Each cloud of rows lies close to a flat space through zero, with a little noise off it, and is much wider in some directions of that space than in others. After each cloud: how many dimensions does that space have?

[[-1.44, 0.50, 0.45, -5.08, -2.52, -0.96, 0.52, -0.43, 1.48, -0.60, -2.92, 1.56, 3.04, -0.24, -0.17, 0.34],
[0.35, -2.83, 0.38, 1.00, 3.00, -4.17, 1.19, 0.28, 0.42, -2.53, -0.09, -4.07, 0.37, 1.28, 1.93, -0.35],
[1.14, -3.28, -1.59, -2.13, 5.92, -2.71, 3.55, -3.56, -0.27, -4.27, 1.48, 0.13, 0.78, -2.27, -1.43, 0.29],
[1.45, -0.55, -2.19, -1.26, -1.20, 0.25, -1.43, 3.86, -1.02, 0.53, 1.55, 0.17, 2.89, 0.77, 1.32, -1.74],
[0.63, -0.98, 1.41, -1.76, 1.93, -1.09, 0.12, -0.38, -2.24, -1.12, -0.78, 3.91, -0.18, 0.48, -1.13, -0.61],
[0.98, -3.25, -1.48, -0.64, 1.97, -3.06, -0.13, -1.90, 1.79, -0.16, 3.10, -1.74, -0.14, -2.17, 0.07, -3.13],
[1.09, -0.73, 2.49, -0.36, 3.21, -3.49, 2.63, -1.64, 0.28, -1.91, 0.85, -1.30, -0.84, 2.00, -0.38, -1.92],
[4.03, 0.16, -0.73, -2.10, 0.97, -3.18, -0.16, 1.58, 0.58, -1.54, 0.32, -4.52, 3.37, 5.27, -2.04, -0.30],
[2.95, -2.89, -1.02, 1.39, 0.84, -0.20, 0.29, 0.09, 2.25, -0.31, 1.64, -1.43, 1.28, 0.00, -1.91, 0.18],
[0.85, 0.95, -0.96, -0.14, 3.72, -1.64, 1.89, -1.87, -1.53, -2.25, 1.03, -1.60, -0.88, 0.63, -0.76, 0.26],
[-3.39, 0.12, -1.28, 3.21, 0.97, 1.26, -0.21, -0.27, -2.86, 0.45, 0.85, -2.63, -2.93, -4.77, 2.56, 1.33],
[-0.82, -2.69, 0.17, -0.69, -0.37, -0.56, -3.42, 1.68, -0.49, -1.14, -3.57, -3.77, 2.49, 2.06, -0.23, 3.64],
[-0.57, -2.80, 0.89, -1.91, 2.04, -3.27, -1.74, -2.19, 1.77, -2.26, -3.87, 4.64, -0.29, 2.72, 1.13, 0.26],
[2.06, 0.38, -1.71, -4.89, -2.22, -1.65, -0.08, -0.13, 0.16, 0.62, -0.04, 1.67, 3.08, -2.21, -2.90, -1.16],
[0.99, 0.00, -1.60, 1.00, -3.02, 2.93, -0.83, 1.08, 3.85, 0.52, -1.69, 0.85, 2.24, 1.61, -0.63, 2.72],
[-0.13, 0.51, 2.32, -0.50, -1.21, -2.09, 1.11, 1.44, -0.20, -0.78, -3.31, 2.02, 0.77, 1.66, 1.11, 0.59],
[3.15, -2.97, 1.79, 0.05, 0.63, -1.66, 1.93, 0.86, 1.59, -0.71, 0.24, 3.49, 1.30, 0.97, -1.54, -1.51],
[1.92, 1.19, 0.32, 2.37, -0.66, -1.86, -1.04, 0.53, 0.31, 1.19, 0.05, -1.74, -1.36, 2.00, -0.44, -0.75],
[-2.14, 0.31, 0.17, -0.46, -1.82, 1.88, -2.12, 1.16, -0.52, 1.29, -0.17, -2.42, 0.48, -0.20, 0.85, 0.29]]
 | 11

[[-1.05, -2.48, -0.84, -1.04, 3.03, -2.13, 0.84, 1.08, 0.32, 0.79, -0.25, -1.76, -2.50, -6.20, 4.30, 2.09],
[-2.59, 2.42, -0.68, -3.06, -3.49, -0.18, -0.23, 0.55, 0.90, -0.15, 1.52, 0.89, 5.41, 4.21, 0.58, -4.26],
[1.67, -1.28, 0.44, -0.31, 0.31, 1.06, -1.12, 1.21, 1.22, 0.06, -0.04, -1.07, -2.25, -2.45, -0.16, 1.65],
[3.28, 1.26, -0.02, -0.03, 4.28, 1.77, -3.09, 2.38, 1.05, -2.05, -0.40, 0.70, 1.46, 2.07, 4.65, 0.59],
[-2.13, -0.75, 0.68, -1.46, 1.73, 0.34, -0.37, 1.51, 0.77, 1.55, 2.57, -2.59, -0.68, 0.84, 2.24, -0.50],
[1.27, 1.45, 0.00, -2.06, -1.04, 0.30, 0.30, -0.24, 1.08, 0.18, 1.39, -0.97, -0.15, -0.78, 0.55, -2.38],
[-1.22, 0.69, -0.34, -0.98, 1.53, -0.24, -1.81, 2.61, 3.29, -0.46, -1.25, -2.15, 1.08, 0.68, 0.89, 0.29],
[2.15, -3.27, 0.57, 2.08, 5.18, -0.49, -4.64, -0.15, -0.05, 1.25, 1.46, 0.85, 0.53, -1.47, -0.75, 2.49],
[-0.13, 2.76, 1.71, -0.62, -0.11, 2.20, -1.56, 1.22, 0.27, -0.82, 2.44, 2.57, 3.22, 1.99, 1.08, -2.94],
[-0.04, -0.50, -0.98, 1.35, -0.70, -0.31, 1.27, 0.86, -0.59, -0.48, -3.25, 1.08, -0.19, 0.07, 0.16, 1.28],
[0.15, -0.89, 0.66, 1.32, 1.74, 0.74, -1.79, 0.58, 0.66, 1.72, 0.27, 0.69, 2.86, 2.32, 0.12, -1.04],
[1.78, 0.12, 0.68, 1.74, -2.69, -0.22, 1.04, 3.13, 0.06, 0.10, 2.18, -0.16, -0.56, 2.78, 0.09, -1.80],
[-0.13, -0.78, -0.08, 1.38, -1.39, -1.17, 2.43, -2.28, -1.81, 0.48, -0.68, 1.15, -0.98, -2.31, -1.37, 0.21],
[0.26, 0.67, -0.83, -1.05, 1.79, 0.12, -0.99, 1.81, 0.41, -0.45, -1.31, -0.76, -2.25, -0.98, 0.09, 1.09],
[-1.89, -0.59, -2.41, -1.13, 3.97, -4.44, -3.40, -0.85, -0.14, 1.24, -0.72, 2.42, 3.99, -3.39, -1.14, -0.71],
[1.57, 0.73, 0.00, 0.10, -1.07, 1.34, -1.15, -0.06, -0.36, 0.30, -0.22, 1.50, 0.28, 1.46, -2.85, -0.95],
[-2.58, -0.70, 0.07, -1.74, 2.37, 2.11, -0.55, 3.04, 3.43, 1.59, -2.59, -3.81, -0.49, 0.77, 2.86, 0.91],
[-2.38, -2.40, 1.21, 1.70, 0.52, -0.29, -1.11, -2.39, 1.63, 1.87, 0.00, -1.62, 2.37, 0.58, -2.48, 1.09],
[3.42, 1.68, 0.94, 2.29, -6.10, 0.81, 6.75, -2.28, -3.53, -3.27, 1.38, -1.41, -5.46, 3.94, 0.37, 0.40]]
 | 12

[[-0.46, -0.23, -0.92, 0.67, 1.28, -0.33, 2.30, -0.30, -2.49, 0.61, 0.15, -0.75, 0.56, -0.66, -0.42, -0.07],
[0.63, -3.30, 1.91, 1.97, -1.24, 0.12, -0.54, 0.36, 0.36, 2.93, 1.56, 2.41, -2.36, -1.08, 0.49, 1.84],
[0.52, -1.30, 1.20, -0.92, 2.74, -2.27, -1.75, 1.36, -0.74, -1.44, 0.32, -2.28, -0.15, -0.63, -2.17, 1.06],
[0.40, 0.91, 0.79, 0.36, -0.12, 3.26, 0.58, -0.72, -0.46, 2.29, -2.09, 2.01, -0.57, 0.77, 0.96, 0.23],
[1.26, 1.22, 0.13, -0.65, 1.10, -0.38, 1.10, 0.26, 0.06, -0.17, -1.63, -0.15, -0.01, 0.80, 0.59, 1.45],
[3.82, -2.94, 0.91, -1.74, -2.05, 1.04, 0.04, 2.02, 2.56, -2.06, 0.15, -2.52, 0.77, -0.26, -0.49, 2.22],
[-0.97, 1.82, 0.09, 1.36, 2.72, 0.98, -1.95, 1.44, 1.19, 1.24, 0.17, 0.31, -0.90, 1.76, 0.12, 1.04],
[-1.94, -2.98, -0.24, 0.72, -2.43, 0.64, 0.26, -1.70, -0.17, 2.24, -0.22, 0.99, -0.51, -0.46, 0.64, -1.05],
[1.38, -1.85, 2.17, 0.87, -3.90, 0.96, -0.09, -2.66, 0.95, 2.38, 0.01, -0.21, -1.25, -0.56, 0.17, 0.66],
[-0.73, 3.32, -2.58, 1.22, 4.48, -1.96, -0.09, 1.67, 1.01, -3.61, 1.69, -1.52, 1.20, 1.73, -0.33, 0.82],
[-0.19, 0.36, -1.31, -1.76, 0.46, -3.34, -0.35, 0.21, 1.69, -3.29, -0.20, -1.56, -2.17, -2.20, -1.31, -1.37],
[0.75, -2.21, 0.34, 1.12, -0.50, 0.56, 2.68, 0.07, -2.20, -1.00, 2.17, -0.15, -0.28, -0.18, -1.14, 1.27],
[-1.33, 0.63, -0.90, -0.91, 0.45, -0.73, 0.60, -2.73, 0.10, -1.15, -2.31, -0.88, -0.16, -0.59, -0.88, -3.45],
[0.13, 4.67, -0.27, -2.01, 3.51, -0.91, 2.43, 1.19, -1.59, 0.38, -3.18, -0.04, 0.46, 2.34, 0.48, -0.23],
[-1.41, -1.03, -0.71, 0.69, -1.26, 1.71, 0.01, 0.83, 0.23, 1.25, 0.86, 2.06, 1.01, 1.02, 1.41, -0.65],
[0.85, -0.20, -0.15, 1.16, -1.63, 2.37, 2.66, 0.39, 0.16, 3.47, -0.24, 2.08, 0.02, 0.01, 1.91, -0.15],
[0.52, 1.57, -0.12, -1.02, 3.23, 1.50, -2.67, -1.08, 1.64, 1.63, -5.94, -0.96, 0.95, 0.78, 1.42, 1.68],
[1.22, -0.47, 0.30, -2.43, -2.53, 0.40, 0.33, -0.93, 3.51, 0.88, -4.54, -0.52, -0.91, 1.87, 2.01, 1.59],
[-1.46, -1.20, -0.32, -1.67, 0.67, -0.08, -1.57, -0.04, 1.16, -0.42, -2.40, 1.10, 1.48, 1.09, 0.73, -1.96]]
 | 13

[[1.76, 2.39, 0.41, 0.22, 0.03, -3.19, 1.27, -0.31, 2.29, 1.81, 1.29, -2.22, -7.03, 3.74, 3.69, -0.41],
[0.94, 0.27, 0.89, 1.59, 4.09, -1.65, -1.29, 1.52, 0.42, 0.97, -0.16, 0.57, -3.84, 0.67, 3.85, -2.33],
[-0.13, 0.50, -0.69, -1.63, -3.85, 2.06, 2.27, -0.90, 2.06, 1.50, 0.34, 0.32, 0.48, 0.82, 0.99, 2.65],
[-3.56, 1.14, -1.41, -2.86, -1.62, 1.46, 3.04, -1.68, 2.03, -0.59, -0.27, -0.77, 1.12, -0.58, -3.80, 1.13],
[-2.91, 0.95, 0.21, -2.01, 0.61, -1.87, 2.42, -0.96, 1.32, 0.95, -0.07, -2.38, -4.12, 3.10, -1.73, 0.12],
[-2.49, -1.35, 0.73, -1.29, -0.36, 0.12, 0.93, 0.26, -1.21, 1.79, -0.93, -0.73, -0.10, 3.56, -1.20, 1.91],
[-3.20, -1.98, 0.90, 1.31, 8.36, -4.55, -3.06, 1.44, -3.02, -0.50, 0.38, 2.12, -2.32, 6.08, 0.72, -0.40],
[1.88, 0.14, -0.46, 2.01, 1.36, 0.33, -1.55, 2.07, -0.61, -1.06, -1.38, 2.55, 2.09, -0.52, 3.22, -0.61],
[-3.55, 0.37, -0.97, -2.66, -1.74, 2.09, 2.87, -0.33, 0.91, -0.80, -2.10, -0.78, 2.03, -0.26, -3.96, 0.79],
[-0.02, -1.56, 2.54, 0.72, 1.77, -2.72, -0.62, 1.87, -2.04, 3.24, -1.87, -1.65, -4.33, 5.21, 2.81, 0.25],
[-1.78, -1.89, 0.43, -2.02, -4.20, 2.57, 0.93, -1.90, -1.29, 0.84, 0.84, -2.02, 3.56, -2.27, -5.83, 2.05],
[1.79, -0.52, 0.73, -0.11, -3.87, 1.31, 0.58, 0.68, -0.88, 1.29, -1.57, -1.50, 1.16, -0.43, 0.22, 1.01],
[3.81, 0.78, 1.90, -1.35, -7.68, 1.17, 2.54, -2.93, 1.49, 3.23, 1.38, -7.03, -4.03, -4.46, -2.19, -1.28],
[3.53, -1.70, 3.39, 1.31, -3.14, 0.01, -0.04, 2.75, -3.10, 2.76, -4.30, -4.86, -2.25, -0.99, 1.47, -2.11],
[1.16, -1.21, 0.77, 1.55, 2.66, -0.93, -3.00, 0.24, -1.78, -0.75, 1.17, 0.62, 0.53, -1.42, 0.00, -1.45],
[1.42, -0.46, 1.23, 1.07, 1.67, -2.65, -1.15, 0.57, -0.54, 1.98, 0.83, -0.32, -4.13, 4.11, 3.76, 0.21],
[1.05, -0.77, 0.92, 0.89, 0.13, 2.83, 0.08, 1.91, 0.11, 1.13, -2.30, 0.75, 1.42, -3.71, 2.24, -2.06],
[3.50, 0.40, 1.83, 2.30, 1.03, -3.76, -0.79, 2.82, -1.40, 2.29, -2.23, -2.06, -6.29, 5.29, 6.02, -0.71],
[-1.09, -2.44, 2.00, 0.02, 1.53, 0.91, -0.86, 0.89, -1.51, 2.56, -0.98, -0.34, -0.23, -0.22, 0.58, -0.56]]
 | 7

[[1.83, 1.48, -3.29, -1.76, -1.68, 1.33, -1.61, -2.32, -3.59, 3.18, -0.07, -3.59, -5.47, 1.18, -3.27, 1.23],
[-0.45, -0.32, 4.20, 3.70, 1.67, -0.59, 1.90, -1.52, 1.98, -3.71, 4.37, 1.48, -0.14, -0.46, 1.95, -0.66],
[0.74, -1.92, 2.46, -0.38, 0.91, -0.63, 1.42, 0.53, 1.36, -1.16, 2.19, -0.14, 0.93, -1.78, 1.71, -1.68],
[0.70, 1.06, -0.66, 0.43, 0.97, 1.07, -2.48, 0.00, 0.79, -2.00, -0.35, 0.22, 2.52, 1.75, -0.61, -0.26],
[1.77, 0.40, -3.60, 1.22, -5.36, 1.43, -0.55, 2.92, 0.28, 3.70, -1.80, 0.64, -2.81, -1.54, -2.90, 1.63],
[-2.88, 0.27, -5.44, -2.96, -5.39, -0.94, 1.02, 2.01, -1.87, 5.52, -5.12, -2.62, -3.32, 0.21, -1.57, -0.45],
[-1.77, -1.85, -1.02, 0.84, 1.41, -0.09, 1.50, 0.94, 0.14, -0.20, 0.33, -0.24, 1.07, -2.41, -0.76, 0.23],
[-4.96, -0.22, -1.45, 1.60, -1.63, -1.43, 0.02, 1.33, 1.30, 0.41, 0.20, 1.95, 0.79, 0.97, -1.10, 1.24],
[-1.37, 0.44, -1.84, -2.46, 1.06, 0.14, 0.51, -0.47, -1.68, -0.89, -2.96, -2.08, 2.57, 0.35, 0.59, -1.18],
[2.99, -0.25, 1.52, -3.22, 1.35, -0.68, -0.89, -1.09, -3.24, 3.02, 0.15, 0.05, -4.37, -0.15, -2.43, 4.01],
[-0.13, 2.34, 2.42, -2.54, 2.14, -1.10, 0.20, -5.03, -1.38, -2.64, 4.35, -4.47, -3.31, 3.11, 1.10, -3.38],
[-4.08, -0.50, 2.18, -0.20, 2.48, -2.17, -1.99, -0.58, 1.41, -0.63, 2.48, 2.61, 3.82, 3.10, 2.28, 0.36],
[-1.90, -0.28, 0.50, 2.36, -2.14, 0.24, -0.98, -0.48, -1.61, -0.35, 3.41, 4.09, -1.25, -0.15, -3.89, 7.68],
[0.27, -0.05, -2.22, 0.55, -2.31, 0.15, 1.60, 2.12, -0.41, 2.28, -2.59, 0.30, -1.41, -2.40, -1.31, 0.99],
[-5.37, -4.02, 1.66, 0.06, 4.19, -2.72, -2.18, 1.36, 1.97, 0.91, -5.21, 3.63, 5.23, 4.28, 2.85, 0.28],
[1.08, 2.41, 0.92, 0.59, 3.72, -0.13, -1.95, -1.92, 0.63, -1.66, 4.55, -0.44, 0.00, 1.00, -0.64, -0.75],
[-2.47, -1.87, 1.17, 2.62, 1.74, -0.38, -0.17, 0.45, 2.08, -1.46, 1.66, 2.15, 3.06, 0.09, 1.27, 0.06],
[-4.77, 0.04, 0.04, 0.44, -2.02, -0.96, -0.39, 0.27, 0.77, -1.59, -0.15, 1.94, 3.07, 2.37, 0.99, 0.88],
[-0.68, -1.11, 1.64, 0.89, -1.72, 0.24, 1.60, -0.08, 0.04, -3.91, 2.43, -0.02, -1.22, -1.40, -2.46, 1.33]]
 | 11
